Every row belongs to one group in each of 5 separate groupings. Each group adds its own fixed numbers to the row, and there is some noise. The rows also spread widely along 17 directions, which tell nothing about the answers.
In the rows, zero is written as 128.
Some rows, each with its group in each grouping after it:
[147 129 141 139 170 104 157 163  98 159 143 140 122 169 106 108 160  99
 111 123  94 186 158 118  83 114  94 105 144 118 137 145 151]
T q128 R (1) vogaz
[ 69 195  94 134 141 162 121 110 120 124  86 146  89 155  80  92 107 139
 106  79 135 165  83  93 120  83  86 162 197  87 118 136 168]
T q399 B (0) Bute
[ 42 162 187 140 149 124 173 101 199 160 117 154 113 122 139  98  71 203
 155 138 170 127 176 135 160 136 139 153 138  61 113 115 110]
W q128 Z (3) Bute
[130 118 157 113 173 170 153 143 161 143 109 140 116 112  97 122 125 121
 112 134 114 147 140 104 114 128 111 147 105 148 113 116 146]
G q954 N (3) tazu
[117 140 139 128 152 114 139 125 111 125  99 122 120 160 102 121 140 138
 115 113 121 156 120 120 126 115 119 152 149 133 128 153 143]
F q28 B (2) doru
[ 85 150 136 105 113 134  96 148 138 137 109  99  71 127  81 130 113  72
  96 138 105 174 154 133 128 139 108 115 138  92 166 163 183]
F q399 R (0) doru
[160 146 160 145 170 145 147 141 164 145 151 186 115 131 130 135 134 126
 139 158  94 142 132 177  77 147 136 126 149 130 130 108 105]
J q954 N (1) fatan
[134 108 115 119 153 128 113 115 148 128  82 141  99 143 124 155 213 138
 111 156  65 131 111 158  98 177 122 127 123 151 155 139  66]
G q28 Z (2) fatan
[194 149 157 171 148 115 139 163 112 168 146  86 140 171 130 129  66 115
 107 108 146 147 141 121  89  80 160 132 174 165 117 136 147]
J q954 Z (3) vogaz
[129 142 108 155 137 138 151 106 132 168  67  76  95 157 152 151  96 153
 126 182 154 128 133 177 116 123 180 168 152 140 113 118 134]
W q128 Z (2) boniv
[103 116 156 127 115 148 144 107 136 124 123  92 151 172 178 108 135 177
 106 134 126 139 161 109  90 178 121  99 163 120 141 117 133]
G q28 Z (1) tazu
[104 162 102  51 125 104 118 131 108 129 137 101  73 143 132 154 173 122
 131 135 103 158 128 155  99 132 132 142 102 135 168 146  67]
J q954 Z (3) boniv
[134 132 129 165 156 142 124 167 166 111  92 160  71 122 124 188 148  99
 131 177  70 138 144 201 102 171 124 112 131 136 152 135 103]
F q399 R (1) tazu
[111 177 102  56 168 111 200 182 150 166 145 128  71 106 118 125  68 120
 137 106 167 167 146  82 117 109 113 142 114 124 113 129 111]
G q28 Z (3) doru
[157 147 157 131 165 126 147 113 154 102  98 145 127 145 135 122 125 153
 126 132 106 140  98 137 111 141 124 148 183 145 102 138 144]
J q128 B (2) Bute
[128 115 142 120 124 142 108 106 154  94  72 120  89 119 136 170 111 150
 118 171 119  95 151 170 125 194  82 152 170 146 135 136 118]
J q399 R (0) Bute
[ 97  61 165 121 190 113 204 171 146 215  93  98  92 112  92 123 114 156
 130 134 135 168 228 123 118 123 131 123  50 128 112 121  93]
T q399 N (3) doru
[ 54 192 153  97  88 215  77  96 153 111 175  91 112 142 123 122 161 128
 132 132 115 138  93 109 117 121 125 162 116 119 159  85 153]
F q128 B (1) Bute
[ 78 154 130  93 102 106 121 163 149 112 108  99  99 115 159 112  47 165
 116  96 145 142 180  93 112 167  88  91 183 106 160 170 124]
F q128 R (1) Bute
[110 108 146  86 129  96 170  99 219 169 114 134 132 128 112 100 115 178
  77 157 136 135 135  73 153 184 102  88 146  75 121 150 160]
T q399 B (3) tazu
[ 75 120 209 115 130 167 114 113 136 167 111  94 112 123 120  93 164 170
 132 136 118 141 167 112 106 171 144 155 126  98 149 109  48]
F q28 B (3) fatan
[112 118 106 125 131 158  83 142 169 108 107  94  77 136 124 154 102 136
 135  96  93 121 136 143  90 133 117 110 139 181 155 123  83]
W q399 Z (0) doru
[133 113 154 165 166 157 136 129 150 156  71 192 129 106 144 151 119 178
 116 150 102 139 140 172  94 164 155 141 141 144 138 125  99]
W q399 B (1) fatan
[ 90 130 147 169 115 147  68 123  93 164  77 126 115 132 117 129  92 160
  94  97 122 134 161 146  91 123 131 147 174 115 173 159  92]
J q28 Z (3) Bute
[122  97 168  78 151 111 167 101 136 104 102  93 149 157 151 163 201 159
 107 156 101 163 132 138 135 146 146 159  54 184 124 136 162]
T q28 R (3) Bute
[113 157 117  72 136 157 163 140 119 128  98 118  92 123 168 137 126 149
 117 138 123 171 124 134  85 171 133 141 149 137 138 124 113]
T q128 Z (0) doru
[127 137 109  98 185 112 209 148 151 173 110 155 100 106 108 140  97 138
 122 152 155 143 152 109 135 122  97 157 109 130 101 130 159]
G q128 Z (1) Bute
[126 155 112  89 126 140 145 125 134 125 133 100 106 151 124 141 146 118
 108 154 129 154 111 120 117 153 101 133 145 131 132 131 163]
J q954 Z (1) doru
[146 114  94  91 137  96 102 136 194 145 119 120  89 123 102 167 147 121
  99 143  74 127 114 143 117 142 122 104 100 163 157 161 123]
T q128 B (1) Bute
[148 153 132  62 177  71 154 157 180 151 131 125  66 119  90 109 140 115
 134 119 104 161 113 124 131 126 123 129 125 122 120 155  70]
T q128 N (2) doru
[110 117 113 132 132 117 109 140 171 125 117 111 102 142 104 164 135 140
 111 124  99 129 137 129 127 135 103 105 112 148 152 147 132]
J q399 B (1) Bute
[ 63 147 127 121 125 156 151 128 145 171 126 126 118 136 150 149 132 173
 124 153 145 161 145 136 120 127 166 133  81 119 153 106 123]
W q399 R (1) boniv
[130 137 161 144 138 119 109 105  90 172 105 181 154 143 142 114 133 165
  95 116 102 154 129 161  74 118 168 146 162 125 166 156 115]
F q954 Z (2) Bute
[153 100 171 156 138 128 110 125 175 145  96 123 139 133 104 136 132 181
  97 131 135  78 151 100 149 172  89 134 151 152 132 131  73]
T q954 B (0) vogaz
[121 156 164  40 169  97 158 128 146 130 159 143 119 118 150  86  74 157
 151  70 117 167 145 119  91  75 147 142 103 153 128 133 112]
G q128 N (2) fatan
[ 85 125 134 114 121 114 107 156 131 132 134 114 121 170 105 107 185 107
  85 100  66 207 131  93  90 140 110  56 131  93 184 178 153]
J q128 N (3) vogaz
[139 142  98  49 151 120 136 135 121 149  96 130  91  97 122 135  96 142
 104 121 131 146 122 116 102 127 105 164 135 151 135 152 125]
T q128 B (1) vogaz
[101  97 111 136 159 126 124  79 188 131  62 106  86 152  83 135 151 150
 134 153  99 117 112 168 139 114 144 153 109 149 111 133 137]
F q399 N (1) doru
[114 154 135 135 117 153 112 128 168 166 155  97 106 152 121 134 104 122
 109 136 116 146 133 148 106 106 149 118 128 119 147 107 139]
T q399 Z (1) tazu
[142 156 141  28 111 114 104 138 128 108 118 172 126  70 161 163  50 143
  89 113 136 141 129 124 116 154 109 154 142 163 172 176 151]
F q399 R (3) vogaz
[156 163 114 157 149 149 173 110  81 182 110 150 113 150 152 147 129 163
 146 177 154 114 123 170  75 119 156 183 170 148 122  98  79]
F q128 R (0) doru
[ 92 139 119 126 121 187 123 141  94 183 106 159 129 105 122 139  67 130
  83 118 129 164 159 117  79 113 127 132 124 127 169 138 185]
G q128 B (3) doru
[ 85  77  91  56 163  96 195 104 153 124 108 115 107 161 145 142 180 160
 132 153  86 167 166 139  88 153 128  93  54 148 136 135 157]
G q28 B (1) doru
[146 155 136 102 103 103 128 153 156 187 152  90 111 110 149 158  49 131
 106 155 157 125 171 134 120 135 148 123 131 134 157 144 130]
W q128 B (3) fatan
[181 132  98 121 135 127  95 114 146 163 107 160 117 135 111 133 154 157
  89 127  97 116  62 128  68 147 145 133 190 155 150 152  74]
J q28 N (0) Bute

New rows. What belongs after each?
[125 175 117 144 121 132 143 126 146 158 127 137 124 146 174 131 101 182
 126 134 142 128 104 135  89 132 171 133 180 131 139 124 100]
F q128 Z (1) Bute
[136 132 116  93 165  76 119 111 236 107 136 142  59 143  61 107 136 110
 139 139  73 109 118 130 127 148  69  98 171 103 120 155 122]
J q128 B (0) Bute
[124 120 156 132 144 134  95 121 187 120 107 158 119 132 108 144 150 143
 104 122  81 137 104 136 128 148 131 117 135 140 153 150 109]
J q399 Z (3) vogaz
[109 199 117  45  91 181 108 138 149 126 198  72  80 141 151 125 130  99
 135 124 104 165  87 102  58 136 149 127 148 137 147  93 118]
F q399 B (3) Bute
[102 144 153  75 123 131 137 137 142 178 115  86 128 113 111 123 141 149
  93 130 137 171 106  75 140 114 174 146  83 144 147 151 140]
F q128 R (3) doru
[141 128 138 167 204 129 189 197 171 142 101 102 105 139 112 141 120 154
 147  96 122 155 134  96 121  87 139 129  97 189  89 116  97]
T q128 R (1) Bute
[114 115 165 104 161 150 119 118 153 124 122 198 104 102 125 136 118 152
 133 130  76 138 158 174  72 162 113 129 137 125 153 123 100]
J q399 B (0) Bute
[132 159 142 109 121 170  96 124 123  86 125  93 134 154 168 162 118 133
 118 102 107 151  88 143  99  98 165 159 124 205 149 118 150]
F q399 Z (2) vogaz
[116 157 114  62 132  89 136 126 125 139  74 129  89  92 129 161  99 158
 101 151 146 142 136 146 155 150 113 170 125 122 149 182 126]
J q128 B (1) fatan
[140 154 148 117 139 145  94 120 181 118 143 121  63 137  54 106 109  56
 126 154 114 111 122 123 131 142  49 151 199  96 114 123 155]
F q399 N (3) vogaz
[ 73 126 208  78 137 129 157  88 213 133 111 121 125 112 150  63  49 210
 126 111 150 139 166 100 125 163 135 122 163  87 104 120 140]
T q399 R (0) Bute
[130 141 134 132 148 153 151 135 144 189 117 112  91 141 120 109 125 101
 109 172 109 178 126 140  77 142 171 125 165  94 125 116 162]
F q399 Z (1) vogaz
[159 159 149  53 172  98 126 114 109 138 118 141  87 112 120 119  96 133
 139 106 115 153 119 161  91  94 145 190 144 148 126 144  86]
J q399 B (2) vogaz
[129 132 153 138 167 157  85 118 154 152 101 119  95 134  63  81 131 128
 127  86  99 148  97 115 110  82 132 169 157 141 112 124  97]
W q399 N (1) fatan
[109 114 134 125 148 149 120 153 171 163 114 132 100 100 109 144 105 160
 123 121 117 127 151 125 107 132 119 126 106 148 146 129  93]
J q128 N (1) Bute
[114 171 164 116 121  86 107  90 149 123 128 207 143 143 171 125 144 168
 114 136  92 149 114 181 106 162 159 129 178  94 171 165 101]
W q128 Z (3) Bute
[ 73 112 162 180  84 150  97 133  97 162 110  91 153 163 171 171 108 183
  91 120 143 130 211 155 114 140 134 112 104 133 198 126 106]
T q399 Z (0) vogaz
[135 146 133 110 130 133 143  95 150 179 160 146 129 147 122 112 112 151
 120 153 151 105 129 112 100 129 115 148 164 119 129 111 122]
F q954 Z (3) vogaz
[101 161 146 112 105 194  95 115 124  87 146  85 106 149 162 182 128 128
 153 130 107 130 124 174  98 110 150 170  97 194 155  89 120]
F q399 B (3) doru
[109 134 106 112 135 161 146 116 160 130 103  90  69 146 150 144 107 149
 142 158 134 114 151 153  92 169 105 136 161 130 122  89  88]
T q399 Z (0) vogaz
[159 125 105 106 154 165 171 147 166 144 106 144 104 106 144 197 119 145
 111 178 129 129 108 138 111 167 122 145 115 183 123 114 132]
J q399 Z (3) fatan
[115 121 135  75 135  67 126  91 146 164 117 198 122 130 108 105 165 149
  86 150 101 142 148 145 121 176  88 110 143  68 169 174 115]
T q954 N (2) vogaz
[142  77 162  94 138 107 143 105  96 205 108 109 121 120 130 114 122 151
 108 169 123 133 206 145  78 159 121 146 136 128 148 143 102]
F q128 Z (3) fatan
[140 126 164  86 147 106 118 155 142 169 141  94  90 116 101 104 119 104
 116 129 104 159 165 127  95 137 137 130 132 127 140 147 107]
F q954 Z (1) Bute
[ 84 103 138  77 149 102 118 100 138 118 120 140 107 151 113  99 136 142
 119  94  80 157 169 131  95 119  96 105 115 114 158 149 125]
G q399 Z (0) tazu
[ 93 158 137  91 135 142 140  83 170 127 102 108  98 137 148 132 127 180
 140 143 135 124 107 166 125 128 164 183 120 134 118 106  98]
T q28 N (2) Bute
[153 133 129  77 134 115 151 140 141 121 101 136 112 115 172 168 131 136
 100 163 104 146 133 151 101 193 118 132 144 154 143 152 123]
T q128 Z (3) Bute
[131 126 167 161 144 175 118 157 153 138  98 146 142 106 113 165 109 154
 101 123 139 119 124 100 146 133 111 154 120 173 140 122 130]
F q399 R (2) vogaz
[142 155 204  92 123 171 107 121 119 117 183  88 152 146 156 132 121 137
 127 102 112 159 125 132  92  97 158 155 109 180 145  98 137]
J q399 B (2) fatan
[153 117 175 141 152 152 115  81 189 101  85 108 123 146 112 176 204 129
 115 200 102 106  85 167 170 170 143 198 114 177 103 117 140]
W q28 Z (3) Bute
[140 154 145 119 127 132 176 122 140 163 111  77 162 147 184 138  77 199
 101 131 178 142 112  96 119  99 211 151 118 170 112 122 141]
G q28 R (3) tazu
[121 115 124 139 167 145 127  84 181 130  65 147 107 139 109 133 123 172
 126 136 112 111 102 151 128 125 133 161 144 155 112 124 122]
W q399 Z (0) fatan
[146 136  55 124 113 118 125 106 129 162 116 114  91 168 124 159 119 119
  99 166 109 133 115 171  78 130 127 114 161 137 144 135 162]
T q399 B (1) doru
[ 79 152 120 110 146 165 123  72 155 165 122  92  46 155  85 102 125 119
 160 156 114 136 123 173  93 100 144 172 145  93 113  87 108]
J q399 Z (3) doru
[139 131 140  78 131 124 110 139 150 186 135 114 117 109  96 120 119 119
  86 133 116 160 120  94 112 118 141 126 112 137 153 154 138]
W q128 R (3) tazu
[ 95 195 103 122 125 153 175 159 109 141 123 142 122 146 159 164 143 127
 100 150 152 176 117 119 122 137 140 135 110 112 154 125 162]
G q954 N (0) vogaz
[ 94  96 142 179 145 143  85  96 176 130  66 104 114 156 101 118 121 160
 109 115  78 134 131 154 106 116 148 114 148 137 140 151 151]
J q128 Z (1) Bute
[123 123 123  67 127 104 122  86 133 134 172 117 108 164 146 111 108 144
 145 114 107 114 171 147  74 118  92 119 137 140 149 113 101]
G q399 Z (2) fatan
[146 130 185 105 181 120 168 109 139 155 173 155 131 143 100 105 140 128
 143 137 121 135 163 133 124 104  80 169 115 132 109 104 135]
T q128 Z (1) fatan
[128 146 147  62 130 105 119 131 177 146 147 119  86 116 117 108 107 117
 118 138 104 150 129 122 101 151 129 117 151 113 141 142 123]
F q399 R (2) Bute
[113 109  97 106 137  96 148  67  87 166  89 152 114 167 136 135 196 170
 113 175  97 131 148 175  81 144 112 142 130 115 153 144  91]
T q128 R (3) tazu
[147 157 128 122 118  96 130 152 104 164 148 125 117 143 143 173 117 111
 108 161 130 140 170 171 111 128 131 132 123 135 170 151 134]
F q954 Z (1) fatan
[121 142 133 142 134 164 146 109 129 138 128 114 129 165 120 123 151 135
 116 153 137 131 123 116 120 134  83 151 153 125 117 104 157]
T q128 N (1) vogaz
[114 165 113  98 145 116 158 132 125 128  98 148 102 121 140 161 130 137
 119 161 119 156 123 160 124 133 138 154 121 126 146 151 147]
F q128 B (1) tazu
[133 116 128 122 170 103 168  67  97 147  82 185 138 159 147 124 155 177
 121 167 112 146 132 180  91 138 128 163 158 119 128 146 141]
J q128 Z (1) vogaz
[102 148 149  83 154 127 134 138 155 150  98 146  87  83 118 147  98 135
 120 138 118 147 161 148 134 125 137 152  84 130 154 148 115]
G q128 R (0) fatan
[107 122 131 104 134 109 115 144 163 146 108 132 128 119 119 145 102 174
  96  83 117 155 122 104 128 108 141 108  97 155 161 168 116]
J q399 N (3) fatan
[127 116 104  79 154 115 155 111 150 139  92 116 109 134 144 139 115 170
 117 132 114 141 130 133 100 128 135 136 115 161 129 138 140]
T q128 B (1) vogaz
[105 158 143 153 139 158 120 119 167 101 120 123 124 163 137 130 136 148
 131 125 110 144 105 134 112 132 135 128 154 139 130 118 140]
W q28 R (1) fatan
[133 161 124 121  91 162 117 130 103 192 122  71 105 137 148 143  90 127
  87 154 154 141 143 135  88 141 145 152 166 124 153 121 122]
T q28 Z (3) fatan
[154 147 149 126 138 121 119 152 142 173 140 122 132 131  85 139 131 142
  99 115 146 118 115  83 142 102 133 150 123 157 140 139 100]
F q954 B (0) boniv
[116  97 101 108 178 106 157  71 157 109  40 137  98 149 108 145 164 165
 123 168  91 132 110 183 132 125 124 161 110 147 113 151 151]
J q128 N (2) tazu
[128 140 123 110 155 132 155 143 167 140 137 140 106 142 122 128 125 143
 127 118 124 138 121 115 100 126 117 128 138 141 122 117 103]
T q28 N (3) boniv
[123 123 144 112 156 193 151 149 167 119 157 149 130 126 127 139 135 141
 130 123 109 138 123  96  89 139  95 124 117 170 130  87 135]
F q399 Z (1) tazu
[156 144 177 130 129  81 121 135 143 121 135 166 163 148 119 121 109 128
  89 109 116 157 121 127 146 122 121 115 163 128 142 182 186]
F q399 N (1) doru
[129 159 135  98 166 111 170 160 126 133  88  57  83 149 105 132 165 121
 117 130 134 182 108 101 147 117 142 162 117 139 104 149 107]
J q954 Z (3) tazu
[ 98  79 100 128 145 131 145  98 104 154  66  96  82 155  92 136 137 142
 119 157 127 113 194 152 109 135  49 152 131 124 124 124 116]
T q399 N (3) tazu
[160 170 128 104 126 134 157 161 180 161 158 124 102 116 115 139  89 110
 105 158 150 129 109  84 120 161 107 129 180 121 114 124 149]
F q399 B (3) Bute
[117 131 128 117 146  96 152 115 149 108 102 116  99 162 152 153 141 157
 141 143 113 126 155 175 121 153 121 129 129 149 131 136  86]
T q954 Z (3) doru
[101 148 153  65 161  96 170 120 175 156 154 131  97 128 121 105 134 168
 148 128 126 156 131 121 121 125 144 141 106 104 116 122  91]
J q399 B (1) Bute
[119 175 182 144 133 145 148 135 102 170 175 121 128 177 135  84 140 126
 125 120 121 179 142 121  74 107 141 127 169  85 133 101 102]
T q399 R (3) tazu
[121 122 106 146 120 143 127 140 183 156 145  89  89 168 131 156 173 122
 117 170  76 132 142 148  78 166 135  71 125 129 159 110 110]
T q128 B (0) Bute
[108 166 157  82 149 130 159 142 102 164 117 116 103 124 146  98 150 171
 126 120 136 177 132 119  93 148 156 154 144 102 136 132  44]
J q954 Z (1) tazu
[144 136 123 123 139 145 143 120 158 171 123 147 136 131 122 137  94 166
  97 123 137 120 113 105 104 120 130 138 142 150 129 123 134]
T q28 B (3) fatan
[108 153 123 126 152 119 171 117 109 162  69 179 107 122 158 142 123 188
 116 153 144 145 142 173 118 154 132 164 156  96 134 139  76]
T q399 Z (1) tazu
[131 118 144  98 131 172 106 143 171 156 137  85 117 124  81 137 150 103
  90 138 113 140 110  71 124 137 116 134 103 160 143 125 157]
F q954 Z (3) vogaz
[125 132 129 117 142 190 141 176 138 159  82  89 116 107 108 138 160 138
  81 132 120 179  84  59 110 156 149 140 126 158 122 126 140]
F q399 B (1) Bute
[116 124 135 112 107 124 121  93 152 138 156 111 134 168 136 125 129 138
 103 157 100 142 145 136  81 147 118  89 150 118 159 136 188]
J q128 R (0) Bute
[142 134 200 136 129 162 121 135 187 108 152 135 144 132 164 151 136 136
 121 165 103 134 140 142 117 187 137 113 135 148 150 110 142]
W q128 R (0) vogaz
[101 165 103 108 135 156 146  88 161 133 180 146 129 178 141 127 134 163
 137 121 110 139  96 139  72  86 153 113 122 138 143  93 142]
J q954 Z (0) tazu
[179  92 135 124 167  99 137 139 179 172  47 165 109  95  94 124  80 130
  69 161 108 138 125 117 107 185 134 122 198 120 120 189 162]
F q28 B (3) vogaz
[ 92 165 129 109 111 119 139 104 102 109 113 131 107 159 141 144 146 134
 111 159 138 143 147 148 131 164  70 155 164  99 137 135 143]
T q399 R (3) Bute
[102 117 144 209 175 118 139 159 113  96  50 123 122 190 135 143 182 142
 125  99  71 176 145 158 118 119 142 104 122 153 145 159 108]
G q128 Z (2) doru
[159 102 179  65 180 142 119 126  76 155 121 169 128 109 125  93 147 140
 117  90  69 173 149 136  32 117 132 159 125 171 153 136  80]
T q128 R (0) vogaz
[ 91 106 145  74 167 103 150 143 168 131 105 133  95 122 116 140 180 129
 124 147  82 179 159 150 129 167 136 114  64 132 150 150 117]
W q954 Z (1) doru
[125 158 123 154 116 134 107 136 106 171 110 143 109 133 130 142 102 145
 113 131 127 127 142 150  90 129 139 137 175 124 165 146  90]
F q128 B (3) doru
[103 182 108 117 164 139 174 120 106 140 105 149 116 143 122 169 154 156
 131 131 140 154 100 146 141  72 142 201  79 157 124 119 139]
T q128 B (0) Bute
[166 117 146  78 156  58 146 106 119 117 124  89 106 165 132 127 141 141
 143 135 111 123 164 162 118 125 103 152 134 165 117 148  98]
T q128 B (1) doru
[114 120 187  80 151 138 130 103 165 112 143 174 154 120 131 117 103 157
 122 106 101 152 128 121 105 109 137 139 113 159 136 132 167]
F q399 R (3) boniv
[ 68 176 154 114  91 184 117 104 144 209 126 113 154 130 129  82 132 191
  72 120 160 174  84  70 124 120 183 141 137  80 158 116 131]
T q128 N (2) boniv
[ 93 143 141  88 116 120 147  71 138 145 108 135 126 138 151 126 123 185
 118 170 142 118 147 152 119 157 138 156 140 103 140 132 123]
F q954 B (3) tazu
[144  98 134  81 144 113 158 122 141 156  81  56 100 142 132 112 159 157
 102 163 114 151 143 109  96 189 135 115 146 133 118 140 106]
J q954 B (2) fatan
[ 63 135  81  92 120 161 147  96 152 178 125 129  79 135 125 119 115 154
 133 163 125 132 147 135  65 144 133 113 130 104 149 104 127]
F q954 R (3) doru
[130 125 133 140 188 130 132  75 170 133  55 160  66 146  78  82 129 123
 130 140  76 143 103 171  92 133 120 165 212  98  81 132 126]
T q399 Z (3) Bute
[138 120  52 108 119 126 141 170 112 138 106 106 109 134 181 209 118 155
 110 147 128 127 145 138  69 155 132 103 108 198 177 140 105]
F q28 R (1) vogaz
[109 143 120 147 142 156 125 145 169 117 100 175 118 117 115 166 119 129
 106 139 102 137 108 128 120 138 111 126 133 150 148 147 170]
F q128 R (3) Bute
[118 165 142 104 146 124 155 163 162 143  91 117  87 107 143 113  93 145
 112 128 133 164 136 107 117 175 140 125 165 101 125 146 103]
G q28 B (1) fatan
[151 138 126 162 116 161 141 161 159 218 136 126 146 125 123 153 107 154
  77 152 148 132 108  80 100 138 168 110 139 141 151 123 135]
F q28 B (3) fatan
[162 166 197 133 163 118 107 144 154  66 108  97  96 141 121 141 117 101
 143 114  97 136 125 168 147 115 116 178 153 173 108 142 117]
T q128 R (2) Bute
[141 118 200 160 162 176 116 122 190 153  95 128 121 112  94 129 118 153
 114 148 133 115 124 116 149 154 140 170 142 140 109 103 112]
W q399 B (0) vogaz
